The rows are grouped in 4 ways, from coarse to fine. Each group lies inside one group of the grouping before and may be the whole of it. The rows also spread widely along 15 directions, which tell nothing about the answers.
In the rows, zero is written as 128.
Known rows, each followed by its group in each grouping:
[142 114  99 137 174 136 136 150 121  83 112 153 132 133 186 190 120 159
 148 138 152 126  79 110 149 120 133  88 175 134 121 138  78 165 108 163
 160 105 132 125 115 132 164]
j_230 j_199 zevet ruko
[156 135 159 130  80 135  97 123 148 139 143 132 112  88 110 100 200 107
 163  72 145  93 161 177 115 116 175 124 124 167 144 155  74  85  75 104
 127  82 148 103 177 162 161]
j_999 j_176 Gokab sud
[160 116 133 147 106 127  77 133 126 170 119  75  73  85 115 118 129 121
  65 146 104 123 163  95 148 127 133 152 109 112 142 142 116 167  76  96
 124 150 177 248 157 154 118]
j_230 j_250 Bebig nili
[139 164 129 130 146 108 146 135 114 120 122 139 166 103 118 132 160 139
 109  99 140 103 132 121  99 152 174 144 155 152 133 100 138 111 164 127
 143 123 132 112 113 111 138]
j_999 j_771 Fumip ruzu
[130 111 140 166 142  86 104 119 137 150 159 101  51 143 131 122 138  93
 133 142  95 148 121 155 121 119  69 131 128 103 173 154 129 121 115 112
  88  94 124 118 147 139 125]
j_230 j_250 pur zeles
[117 152 114 163 143  89 144 136 105 141 115 160 157 171 158 155 126 129
 108 144 120 108 128 147  94 119 126 153  91 158 157  88 120 113 148 173
 136  90 118 116  98  84 118]
j_999 j_771 sodup bop
[156  99 155 113 126 113 101 113 131 138 160 104 122 153 181 132 132 172
 118 148 137 116 157 101 140 128 132 164 113 129 149 114 157 131 121 138
 115 130  99 153 130 107 120]
j_230 j_199 gida vukil
[ 87 164  87 118 118 152 148 117 109 134 107 122 123  84 133 158 145  85
  76 105 118  88 183  82 116 143 143 139  99 147 203 107 106 121 124 149
 132 133 135 201 107 133  94]
j_230 j_199 gida kesan
[146  74 157  57 138 119 188 165  98 113 136 198 174 128  91 203 131 211
 103  66 161 137 164 126 114 109 152 183 129  83  55 148 102 170 137 144
 177 152  97 162  97 119 117]
j_999 j_176 Gazeg Kiv
[124 155 108 104 138 135 133 152  56 129 136 133 134 134 108 142 159 144
 129  90 160 100 158  81  98 129 183 127 145 125 151 101  74 112 153 146
 161 126 128 134 134  94 137]
j_230 j_267 Div Gog
[102 118 126 151 131 133 105 144 107 145 124 146 115 131 117 110 153  95
 121 115 102 168 109 144 122 117 133 143 116 129 137 141  99  94 144 123
 131  97 151 112 146 112 142]
j_230 j_199 gigap mup
[165 121 199 109 111 140 124 144 153 144 125 101 169 105 119 147 169 158
 174 116 128 106 146 154 162 153 128 128 171 180  89 147 145 103 126 124
 146 120 155  74 135 184 135]
j_999 j_771 sodup puda
[164 133 128 175 128  73 118 117 201 144 143  96  57  97 118 118 108 130
 117 121 122 159 158 122 115 114  37  73 140  74 172 163 149 196 144 121
  62 118  94 170 109 154 111]
j_230 j_267 vegof gugol
[204 157 152  80 151 113 130 133 112 130 143  94 158 110 153 159 135 197
 100 102 166  74 164  57 139 183 178 178 167 124 117  95 164 138 150 123
 161 194 113 150 101 130 123]
j_999 j_774 vulos gagot
[164 161 156 177 107  85 125 145 151 132 115 116 138 174 160 149  97 115
 102 199 116 128 107 163 108  82 118  85  59 111 107 112 131 126 124 126
 100  89 126 140  78 119 158]
j_230 j_267 Div puz
[159 107 212 122 132 119 122 129 119 128 155  68 149 120 120 131 156 195
 169 147 110  98 138 131 145 161 158 111 217 145 115 102 189 117 136  94
 130 134 181  88 133 159 159]
j_230 j_250 zipe Rul
[135 105 173 137  77 134  89 147 107 211 123 101 132 131  99 107 148 131
 127 112  97 127 193 138 144 125 102 167  88 142 133 143 110 104 119 128
 137 126 170 135 150 154 102]
j_230 j_734 dov Fab
[168 170 179 168 106  92 136 153 114 177 104  67 142 115  76 134 156 147
 174 136 122  72 189 151 123 151  95  78 172 183 140 111 118 118 137 139
 141 110 183  81 121 176 129]
j_999 j_176 Gokab lave
[ 99  89 127  75 143 163 133 135 107 101 150 167 111 150 154 190 186  97
 158  98 145 113 133 151 147 108 127 175 116 171 129 163  68  77 100 164
 154  86  96  93 159 134 117]
j_999 j_176 siba Rirog
[130 117 180 161 107  96 110 134 147 152 148 104 115 202 152 140 130 114
 176 194 103 142 128 179 135  88  56 102  96 146 132 137 141  84 130 153
  93  70 112  62 108 131 132]
j_230 j_250 pur Garo
[123 110  98 185 241  80  82 149  93  93 109 140  56  89  98 107 192 107
 112 133 124 169  53 136 135 171 130 136 247 178 114 128  93 156 159 116
 163  80 168 105 221 100 164]
j_999 j_774 vulos zegok
[ 91 118  96 109 145 170 111 130 100 123 119 148 114 125 167 172 158  82
 104 115 118 118 128 118 151 123 137 189  97 170 151 136  81  91  98 162
 156 110 129 149 148 114 106]
j_999 j_176 Gokab lave
[122  90 132  75 176 121 192 117 131  82 154 173 146 121 165 211 139 165
 119  80 144 117 129 120 122 146 120 164 165 100 135 144 141 149 143 140
 137 135  73 122  91 138 118]
j_230 j_199 gida vukil
[ 81 155 143 106 101 150 183 139  57 122 109  83 137 131  87 193 147 112
 118 167 104  42 202 126 110 123 164  99 113 169 159  71 109 104  95 149
 144 117 188 185 112 139 110]
j_999 j_176 Gokab lave
[211 154 163 116 134  94 135 161 125  96 154 111 126 147 129 159 128 152
 131 140 166 117 106 130 116 108 169 102 134  94  77 137 110 122 120  95
 130 136 113 115 101 129 177]
j_999 j_176 Gokab sud
[118 105 147  91 123 127 152 139 107 123 151 120 104 163 121 179 139 140
 149 134 138 116 172 123 124  97  96 110 119 109 135 139 104 131 124 155
 116 107  95 141 119 129 110]
j_230 j_267 Div Gog
[155 130 174 185 116  72 115 124 164 172 124 134 168 140 134  96 125 177
 130 132 108 146 142 156 104 130  97 135 136 137 134 113 186 131 176 135
 105 104 134  84  93 118 135]
j_230 j_250 Bebig nili
[134 106 177  91  72 154 116 111 173 146 175  82  92 108 118 105 144 133
 160  96 115 149 182 119 146 112 111 104 118  90 160 166 156 104 111 102
  75 135 118 137 128 167 119]
j_230 j_199 gida vukil
[113 111 149 126 120 144 122 140  99 161 134 109 130 123 113 138 128 140
 127 110  92 138 141 117 135 131 131 147 139 107 141 126 135 115 126 119
 138 141 170 138 123 139 124]
j_230 j_250 pur Garo
[109 106 126 136 142 118 136 115 143 131 124 106 104  88 111 139 150 177
 148 110 130 114 190  99 128 143  81  84 198 147 177 118 141 189 147 169
 112 107 129 161 139 142 100]
j_230 j_267 Div puz
[159 134 146 124 108 135  93 140 165 126 141  87  97 161 170 151 122 111
 138 187 136 145 128 106 163  92  85 101  95 132 120 159 125 110 114 145
  99 119  99 137 104 142 127]
j_230 j_250 Bebig nili
[132 117 167 152 111  87 113 136  94 170 136 120 125 153 105 103 157 136
 124 137 112 119 161 160 100 120 140 147 109 141 147 109 121 103 131 118
 127  92 152 118 150 110 138]
j_230 j_199 gida kesan
[129 105 150 112 134 137 122 139 108 150 153 173 156 130 134 131 150 149
 133  51 116 150 114 140 118 133 158 196 135  99 126 145 120  85 145 110
 152 130 131  77 121 122 142]
j_230 j_250 zipe Rul
[ 90  70 152  91 120 166 140 134 136  74 150 156 123 137 134 155 147 152
 157 128 129 160 109 149 131  76 165  86 138 107  95 144 115 127 103 131
 116  84 129 141 142 119 163]
j_230 j_267 Div puz
[111 141 163 153 128  96  80 148  95 165 141  63 105 201  98  87 176 146
 212 192 143 138 182 105 132 115  57  65 165 207 155  97 129  81 210 200
 106  64 111  39 160  80 108]
j_230 j_267 Div puz
[130 139 137 137 116 109 140 122 116 121 140 119 121 133 132 133 132 135
 113 139 123 113 144 126 102 117 156 108 115 111 158 108 129 126 123 119
 111 112 139 153 113 114 146]
j_230 j_199 zevet ruko
[178 130 134  83 116 148 113 118 130 141 151 114 114  98 173 170 152 126
 107  76 147  73 163 107 148 144 160 199 105 128 151 151 101 112  69 116
 147 157 114 163 135 162 116]
j_999 j_176 Gokab lave
[157 124 132 117 115 121 136 129 161 145 127 182 182 109 153 151 132 185
 128  62 158 128 158 117 117 125 123 159 125 117 125 146 121 144 149 159
 144 134  85 116  82 136 123]
j_230 j_250 pur Garo
[121 106 143 115 139 126 127 113 173 117 127 132  98  88 139 161 166  66
  86 123 109 147 132 150 155 139  78 164 110 140 125 184 129 123 122 114
 109 109 107 147 130 169 107]
j_230 j_199 zevet ruko
[145 120 143 154 119 102  97 118 138 135 127 125 125 124 146 107 156 146
 118 147 134 119 149 134 123 126 140 129 126 161 144 117 125 136 125 136
 120  92 135 142 147 114 143]
j_230 j_199 zevet ruko
[147 102 148  96 153 123 117 141 132 140 126 137 143 160 169 173 119 164
 105 138 130 147 141 103 164 135  89 199 111 135  91 131 152 131 152 167
 148 144  87 135 105 113  92]
j_999 j_774 vulos zegok

New rows. What belongs after each?
[168 101 204  92 136 108 135 162 133 108 156 124 143 179 124 161 145 134
 145 162 135 174  96 157 151 109 109 133 125 107  39 171 137  87 159 104
 125 118 100  60 107 134 155]
j_230 j_199 zevet ruko
[195 183 129 127 161  71 140 125 142 132 160 103  86 106 129 135 114 118
  77  86 132 131 121  97 103 162 128 158 135  52 151 133 163 131 161  77
 105 177  94 135  87 134 128]
j_999 j_774 vulos zegok
[132 149 155 103  95 134 133 141 121 141 134 140 154 100  75 113 175 134
 130  70 148 127 177 124 100 124 164 120 128 123 120 134 109 100 163 116
 130 119 126 118 124 132 137]
j_230 j_267 Div Gog
[132 133  82 166 160  93  84 124 128 142 138 154  71 119 138  83 124 128
  87  91 123 179 111 104 105 124 132 164 123  91 171 123 120 145 147 129
 115 119 113 161 149  70 128]
j_999 j_774 vulos zegok
[ 95 126 130 131 114 136 137 142  94 154 105 145 165 155 142 156 132 124
 106 141 109 121 160 126 126 116 125 154  78 155 142 104 110 102 139 169
 148 106 136 143 105 109 108]
j_230 j_199 gida vukil
[151 134 159 140 120 102 132 125 147 143 137 121 120 104 121 136 139 118
 103 108 106 122 136 157 118 131 131 148 116 118 137 135 144 122 118 102
 117 123 143 133 116 148 134]
j_999 j_176 Gazeg Kiv
[141 117 144 133 151  81 119 109 130 130 157 114 105 161 162 126 127 181
 130 146 131 117 154 113 117 136 114 148 145 131 162  89 176 141 147 153
 106 116  97 130 127  88 115]
j_999 j_774 vulos zegok
[103 129 108  87 155 151 126 166 120  71 130 193 166 149 122 136 163 132
 126 116 172 198  89  98 125  92 164 135 126 146  62 141 103  86 197 169
 145 104  71  95 116  54 142]
j_999 j_771 Fumip ruzu
[167 154 172 116 105 126 128 130 125 128 141  79 138 102 127 143 149 124
 108 139 127  82 155 118 129 145 171 120 127 131 126 118 143 111 117  88
 124 147 157 145 115 165 146]
j_230 j_734 dov Fab
[144 108 137 161 147 106  95 128 131 178 139  96  74 155 174 149 111 103
 121 138  87 142 113 141 149 126  56 160 106 103 166 150 127 128 110 129
 111 111 131 125 135 144 109]
j_230 j_267 Div puz
[155 131 167 117 125 113 127 156 125 131 124 113 148 131 106 145 142 145
 114 149 130 135 137 131 137 127 136 137 126 141  81 128 139 121 145 123
 136 128 134 135 120 126 128]
j_999 j_771 sodup puda
[137 149 108 173 134 100 105 146 131 169 101 117 128 137 131 127 145 170
 179 132 153 110 181 105 133 133  57  91 163 202 177 113  97 151 159 220
 137  88 115 101 133 117  92]
j_999 j_771 sodup puda
[165 143  72 129 194 125 145 153 123  98 120 167 106  97 174 206 115 104
  88  79 142 128  55 112 135 141 142 160 146  90 127 166  65 157  99 118
 165 145 120 153 110 150 145]
j_999 j_771 sodup bop
[130  71 159  77  97 145 145 139 127 124 155 188 123  79  67 124 196 155
 159  15 159 139 170 164 108 111 171 138 151 101 109 189  58 127  97 100
 147 104 123 123 174 164 153]
j_230 j_199 gida vukil
[163 124 123 144 126  94 105 133 136 145 137 138 117 140 147 122 147 166
 146 117 162 111 157 127 115 112 116 132 128 152 150 129 102 143 121 168
 124  95  94 128 143 107 123]
j_999 j_771 Fumip ruzu
[186 157 117 116 128 114  91 120 148 130 141 139 145 139 206 139 168 138
 130 115 196  86 155  91 135 136 139 159 104 180 156 131  92 102 136 169
 142 114  53 103 122 115 130]
j_230 j_199 gida vukil
[135 130  99 142 123 121 107 129 133 135 141 131  89 127 149 117 121 126
 112 111 136 150 137  99 117 104 126 118 102  94 173 138 100 138 120 136
 109 120 108 169 124 108 130]
j_230 j_199 gida vukil
[144  86 118 103 132 127 118 148  87 127 141 135  74 107  99 159 163 149
 119  95 162 100 173 112 120 108 150 131 144 110 131 151  40 180  76 128
 156 115 130 208 188 139 129]
j_230 j_267 vegof gugol
[158 143 156 168 111  73  92 177 101 151 122 148 137 193  94 111 145 124
 118 180 144 160 129 156 101  75 118 123  72 142  76 127  81  95 165 144
 134  79 111 103 118  80 149]
j_230 j_250 zipe Rul
[155 144 118 164 142  99 105 149 110 144 121 104 103 147 147 143  99 130
  87 166 114 137 117 105 130 111 122 134 100 114 137 109 122 145 124 139
 131 131 144 175 112  99 129]
j_999 j_176 Gazeg Kiv
[140 128 128 121 131 114 151 145 107 128 134 155 113 109 104 162 151 119
 112  80 135 112 138 150 104 117 152 145 121 111 133 144  78 130 103 117
 148 116 136 143 131 140 140]
j_999 j_176 Gazeg Kiv
[111 123  97 172 171 108  88 114 111 149 113  94  56  73 114 100 146 109
  69 124  85 134 139 100 133 170 124 162 168 140 186 102 144 164 125 118
 125 129 180 208 179 115 107]
j_999 j_774 vulos gagot
[ 78 130 112 142 136 114 136 121 106 142 107 186 164 136 136 135 168 106
  92 111 119 128 157 141  98 133 122 186  91 178 158 108 116  99 178 173
 139  85 103 116 116  86 103]
j_230 j_199 gigap mup
[149 147 106 148 170 107 109 140 115 107 119  71  77 126 159 169 117 110
  78 208 121 108 111  86 151 135 119 119 133 146 141 107 130 162 109 137
 123 131 139 209 133 116 116]
j_999 j_771 sodup puda
[109 127 139 121 107 113 154 131  98 136 131 157 146 154 127 154 123 127
  77 127 114 117 153 146  83  95 164 156  55  93 133 100 121 120 125 127
 122 108 124 180 100  94 127]
j_230 j_267 Div puz
[112 138 132 127 156 152 128 154  80 125 115 152 137 134 138 161 166  83
 140 100 105 114  79 165 135 144 176 161 141 156 118 127  78  61 108 118
 180 101 178  71 150 140 163]
j_999 j_774 vulos gagot
[ 97  81 128 156 124 113  92 141  81 149 149 144  79 157 105  99 115 125
  74 143  80 185 112 140 102  80 159 169  78  67 134 117 114 128 107  99
 114 109 164 201 154  67 139]
j_230 j_250 zipe Rul
[146 151 138  82  91 139 115 119 141 148 154 161 163 103 128 106 181 138
 121  44 164 113 180 115 106 136 183 195  93 144 147 136 119  75 148 132
 132 132  83 110 130 110 113]
j_999 j_771 sodup puda
[ 88 120 159 153 114 137 157 113 138 124 132 146 151  84 112 106 121 109
  83  90  48 167  89 175  94 132 192 137 123  66 142 116 190 106 134  50
  99 127 201 141  99 135 169]
j_230 j_199 gigap mup
[ 90  98 141 151 121 112 133 155  94 168 118 144  96 142  66 135 149 100
 133 112  88 160 155 181 114 100  76 146 106 129 131 151  85 110 124 142
 129  82 157 120 151 124 107]
j_999 j_176 Gokab lave
[ 94 100 118 174 158 121  79 133 117 141 119 131  86 132 137 110 152  90
 110 146  90 174  90 149 137 117 110 143 130 145 141 133 111 120 133 132
 122  75 157 132 175 102 136]
j_230 j_267 Div puz
[180 102 230 151  98  98 122 136 148 169 132  92 165 133 116 126 142 189
 171 133  99 106 154 193 136 136 121 125 158 150  96 123 172 120 111 105
 127 108 183  78 127 171 150]
j_999 j_176 Gokab sud
[176 153 137 119 158  90 108 142 136 105 165 150 109 114 110 113 174  98
 104  90 163 165  91 122 103 134 156 157 139  97  97 168 109  91 174  82
 124 128  78  83 128 114 164]
j_230 j_250 pur zeles
[100 113 117 129 154 143 113 136 105 123 123 114 104 106 114 136 154 125
 122 120 112 143 136 106 142 135 126 138 162 153 143 125 120 125 135 145
 138 119 155 146 154 112 116]
j_999 j_176 Gokab lave
[111 139 130 134 124 145 158 141 122 133 121 162 139  91 103 149 164 110
 162  46 120 115 128 166 104 130 143  98 162 121 151 152  75 109 123 120
 145  92 159  82 126 172 155]
j_230 j_267 Div Gog
[135 142 134 157 133 113 110 150 128 147 112 130 134 100  97 119 142 118
 106 114 115 160 121 124 123 132 121 128 143 123 115 139 120 126 160 118
 137 125 151 126 117 133 139]
j_230 j_250 pur Garo
[137 138 136  96 116 148 152 127 137 135 132 129 146  96 131 168 149 150
 149  62 141  94 181 112 130 142 125 138 147 139 154 139 118 120 124 151
 140 140 118 121 105 159 107]
j_999 j_176 Gokab sud
[197 132 147 137 165 109  75 149 132 112 154 106 118 148 184 117 140 147
 144 146 155 153  62 104 151 134 161 127 166 125 104 141 123 105 139 102
 137 127 120  75 140 111 186]
j_230 j_199 gida kesan
[126 112 127 110 145 132 175 147 106 104 119 148 132 101 109 193 127 153
 111  96 124 113 136 132 119 123 147 129 152 103 115 133 102 160 103 127
 151 134 151 169 111 144 133]
j_999 j_176 Gokab lave
[106 136 121 141 143 125 138 113 118 127 125 134 143 112 153 139 146 129
 110 115 112 111 137 119 113 151 144 143 143 145 176 103 148 121 150 137
 127 117 137 129 112 120 127]
j_230 j_199 gigap mup
[129 152  77 103 147 129 146  99 130  93 140 144  85 110 192 185 137 111
  90 105 153  65 152  97 115 132 155 153 104 126 197 112 100 143  81 153
 127 125  83 198 117 125 113]
j_999 j_774 vulos zegok
[151  88 133  81 111 173 106 148 141 119 150 162 136  93 133 129 138 168
 122  54 152 172 125  94 147 110 174 151 129  76  91 178  98 137 114 108
 143 156 122 154 133 138 149]
j_230 j_734 dov Fab
[146 117 148 145 146 139  85 129 148 128 130 100 132 140 184 119 118 173
 153 153 112 145 100 107 167 138 137 122 166 146 126 106 172 123 131 145
 128 126 154 111 130 115 148]
j_999 j_774 vulos gagot
[151 119 151 110 167  97 146 129 123 151 141 142 156 162 170 172 120 179
 124 100 125 120 143 117 132 161  94 202 141 124 133 113 172 120 171 161
 144 146  89  87  87 113  97]
j_999 j_774 vulos gagot
[132  69 161  97 135 147 109 167 108  97 140 163 104 140 100 154 197 121
 180 115 155 146 108 183 149  88 145 128 150 163  59 185  40  96  84 131
 163  68 134  82 197 139 166]
j_999 j_176 Gokab lave
[105 153 131 155  85 122 129 135 117 152 120  85  96 125  83 122 138 115
 137 150 117 103 203 120 103  99 106  52 111 137 180 107 103 138 125 151
 102  95 153 177 130 134 113]
j_230 j_267 vegof gugol
[ 86 116  76 142 179 120 124 121  80  74 150 117  29 125 135 150 158  94
 120 148 132 113 104 113 104 108 156  80 166 120 191 112  71 153  93 131
 114  76 138 186 185  95 151]
j_230 j_267 Div puz
[134 109 137 140 143 104 113 155 104 150 102 149 147 138 118 152 151 157
 112 139 137 129 155 129 136 123 107 163 126 181 102 119 100 142 146 178
 167 103 130 136 139 106 110]
j_999 j_176 Gazeg Kiv
[128 127 131 111 107 166  91 128 161 117 126 134 145 119 168 126 142 132
 121 127 141 152 131  99 149 105 149 122 104 139 116 137 127 114 135 147
 119 115 111 149 118 115 137]
j_230 j_267 Div Gog
[ 92 103 157  91 125 162 131 115 141  98 156 100 111 109 132 145 150 108
 115 138  99 148 136 113 150 129 131 128 135 121 131 140 173 103 137 108
  96 134 134 145 125 142 121]
j_230 j_734 dov Fab
[138 161 138 118 118  87 150 132 106 157 130 117 118 120  80 146 167 118
 105 105 148  87 215 116  89 137  98 133 115 136 162 122 106 129 167 144
 121 116  93 146 115 131  92]
j_230 j_267 Div Gog
[132 173 136 148 121 102 137 140 142 128 117  87 110 116  96 133 153  99
 133 159 136 123 171 110 123 130  78  60 137 158 153 128 123 118 171 148
 102 107 114 123 102 145 116]
j_230 j_199 gida vukil
[143 120 138 108 124 126 124 118 136 139 143 107 147 146 182 154 108 192
 117 141 131 107 164  85 140 131 130 161 116 133 153  97 174 144 130 166
 120 146 104 168 101 103  96]
j_999 j_771 sodup puda
[140 117 141 130 164 113 147 145 104 116 136 141 135 104 106 144 132 160
 115  83 114 147 101 132 112 142 165 147 179  93 111 127 136 137 142  97
 146 141 162 119 124 120 154]
j_999 j_176 Gokab lave
[161 178 129 124 151 138 130 126 155 110 135 125 156  66 151 144 146 112
  99  73 129 125  96  97 132 172 167 147 167 114 136 138 153 101 163  88
 135 164 131 102  82 159 151]
j_230 j_250 zipe Rul
[107 148  91 146 159 121 138 140 102 122 117 112  73 119 116 151 113 112
 109 129 107 136 127  98 123 130 113 104 145 103 167 113 112 149 128 141
 126 129 149 175 121 119 118]
j_999 j_774 vulos zegok
[152 158 115 152 114  73 130 117 129 130 111 153 153  82  96 105 151 178
  54 106 162  94 209 101  67 131 176 148 113 150 149  75 135 180 157 147
 125 123 112 220 116  75 114]
j_999 j_176 Gokab sud
[109  72 190 124 150  80 184 131 107 131 163  93  76 161  88 186 125 138
 141 160  72 124 144 190 116 119  67 125 152  92 135 135 166 147 106 107
  92 103 149 134 131 153 106]
j_999 j_771 sodup bop
[131  99 144 171 147  86  92 126  90 170 115 102  89 121 114 126 162 124
  94 149  94  97 163 153 128 146 112 185 135 179 155 107 117 145 100 132
 142  96 175 172 187 120 106]
j_999 j_176 Gokab sud
[158 128 137 130 131 112 119 130 143 132 124 143 128 115 145 137 135 156
 115 108 139 121 138 129 128 132 143 148 130 127 122 125 124 142 117 133
 139 123 123 145 125 131 135]
j_999 j_774 vulos zegok
[ 87 101  87 116 179 151 153 114 131  83 132 181 127 107 183 182 133 143
 119  81 128 134 100 113 123 129 137 137 166 113 163 130 117 157 129 157
 134 109 109 144 115 115 132]
j_230 j_267 Div Gog
[135 137 139 154 137  91  96 157 100 107 147  99  54 137  61  98 173  87
 126 167 141 155 123 138 101  94 140  66 142 123 112 138  78 122 141  97
 107  80 138 140 183 103 166]
j_230 j_267 vegof gugol
[163 120 141 120 154  85 139 110 152 128 145 147 117 117 155 153 136 165
 105  95 139 111 151 131 118 150 114 176 141 115 143 125 156 154 135 132
 124 131  88 137 115 130 114]
j_999 j_774 vulos zegok
